There are 6 hidden switches. A switch that is on adds its own fixed numbers to the row, and there is some noise. The rows also spread widely along 4 directions, which tell nothing about the answers.
In the rows, 128 means zero.
Known rows, each followed by its switches (1 for on, 0 for off):
[106 158 132 104  97 117 138 118 154 139 163 103  72 170 119 149  80 136
 105 110 124] : 1 0 0 0 1 0
[123 103 164 115 135  67 147 124 194 132 163 140 114 132 121 168  94 157
 148 119  79] : 1 1 0 1 1 0
[118 150 138 113 104 124 141 117 156 154 179  93  82 144 106 130  70 143
 132  91 134] : 1 1 0 0 0 0
[ 99 148 130 111  97 141 183 139 119 117 164 121  91 157 132 119  89  87
 122 144 151] : 0 0 1 0 0 0
[103 150 125 108 118 124 170 135 133 111 165 121  95 162 134 140  88 100
 118 150 128] : 0 0 0 0 1 0
[126 107 179 127 167 105 179 128 188  93 178 159 118 111 128 155 105 133
 140 179  99] : 0 0 1 0 1 1
[ 95 105 151 143 126 133 192 161 147 103 173 150 118 122 116 132  95  83
 161 161 167] : 1 0 0 1 0 0
[108 121 149 115 119 117 187 147 161 118 180 115 103 131 113 135  93 116
 137 143 145] : 1 1 0 1 0 0
[107 102 145 129 123 103 168 130 153 132 173 137 120 141  99 149  75 106
 171 111 134] : 1 1 0 0 0 0
[114 134 141 120 137 137 163 132 169 117 186 107 103 141 114 135  88 114
 142 139 150] : 1 1 0 0 1 0
[137 163 160 144 136 153 132 119 170 155 179 101  92 122 125 124  73 130
 169 112 130] : 0 1 0 0 1 1
[142 162 171 134 154 142 137 115 186 131 184  97  90 107 127 124  79 159
 144 131 106] : 0 1 0 0 1 1
[111 128 147 121 130 104 162 127 139 111 165 140  92 138 125 132  85 136
 129 141 109] : 0 0 0 0 0 0
[115 134 162 164 133 159 169 139 145 131 172 143 106 115 116 125  66 100
 183 128 158] : 0 0 0 0 0 1

New rows. What belongs after each?
[129 152 149 112 103 130 132 104 176 163 171  75  70 129 115 110  77 176
 130  82 123] : 1 1 1 0 0 0
[ 97 158 141 121 107 161 179 165 150 127 175 115  85 147 121 152  80  79
 133 147 183] : 1 0 0 1 1 1
[150 128 189 130 156 122 141 115 222 132 187 110 100  95 115 137  95 174
 154 132 115] : 1 1 1 0 1 1
[120 181 139 117  95 147 139 128 132 158 159  99  58 150 125 130  59 134
 126  98 142] : 0 0 0 0 0 1
[137  79 207 146 168  58 161 126 199 106 161 192 121  84 129 170  91 182
 158 153  51] : 0 0 0 1 0 1
[134 166 168 149 135 175 142 127 171 140 168 108  84 106 136 111  89 114
 167 126 151] : 0 0 1 0 1 1
[104 144 141 117 102 119 177 153 137 132 157 139 108 150 138 166  94  63
 142 148 135] : 0 0 1 1 1 1
[104 112 156 138 116  83 143 130 144 147 143 164 108 132 131 155  82 130
 162 103  85] : 0 0 0 1 0 0
[112  78 174 122 130  56 184 147 176 119 168 174 142 137 105 205  82 122
 163 142  97] : 1 1 0 1 0 1
[108  63 185 133 134  60 179 145 185 126 150 196 140 119 112 199  92 127
 172 134  94] : 1 0 1 1 0 1
[125 135 166 120 123 106 160 126 158 129 161 131  89 125 129 149  81 145
 125 137 107] : 0 0 1 0 0 1
[109 148 152 123 104 129 154 133 150 143 168 117  77 144 110 157  60 129
 138 106 145] : 1 0 0 0 0 1
[134 131 179 138 140 131 150 121 187 120 179 126  81 108 109 136  77 173
 140 128 136] : 1 0 0 0 0 1
[112 108 168 144 156 141 180 133 165  90 182 146 111 102 109 115  93 125
 155 165 165] : 1 0 0 0 0 0
[112 148 146 137 115 133 153 137 147 135 156 129  83 122 139 119  83 122
 152 116 126] : 0 0 0 1 0 0
[123 120 171 154 143 137 165 135 159 122 169 157 110 112 117 135  74 118
 177 136 129] : 0 0 0 0 0 1
[114 123 163 131 128 109 171 135 152 118 163 151 101 131 119 155  70 129
 142 141 117] : 0 0 0 0 0 1
[153 155 179 120 136 107 120 100 205 158 173 103  83 110 135 140  83 190
 136 110  74] : 0 1 1 0 1 1
[132 194 164 125 130 173 137 133 170 135 167  83  51 110 147 107  84 144
 121 137 137] : 0 0 0 1 1 1
[119 182 141 110  91 110 123 112 144 162 149 105  64 164 133 166  60 141
 122  91  97] : 0 0 0 0 1 1
[110 138 143 105 130 118 176 131 144  88 173 125  78 138 132 119  92 140
  97 165 124] : 0 0 0 0 0 0
[113 154 158 118 110 125 161 141 159 140 156 122  90 137 142 153  92 108
 133 134 114] : 0 0 1 1 1 1
[114 141 157 145 118 146 148 133 156 153 166 123  86 126 108 143  57 126
 163  96 168] : 1 0 0 0 0 1
[144 124 191 150 159 126 145 114 189 120 171 141  88  87 123 118  84 185
 153 139 102] : 0 0 0 0 0 1
[131  92 173 153 142  67 126 112 179 154 153 165 128 105 125 148  87 167
 193  89  50] : 0 1 0 1 0 0
[111 149 136 104 102 126 172 141 160 144 180  95  98 163 109 167  81  87
 133 129 161] : 1 1 1 0 1 1
[127 159 163 130 113 119 114 110 176 173 157 115  74 144 113 165  60 159
 154  72 113] : 1 0 0 0 1 1
[107 122 153 128 115  95 155 133 147 130 147 151  97 130 134 144  89 132
 147 122  93] : 0 0 0 1 0 0
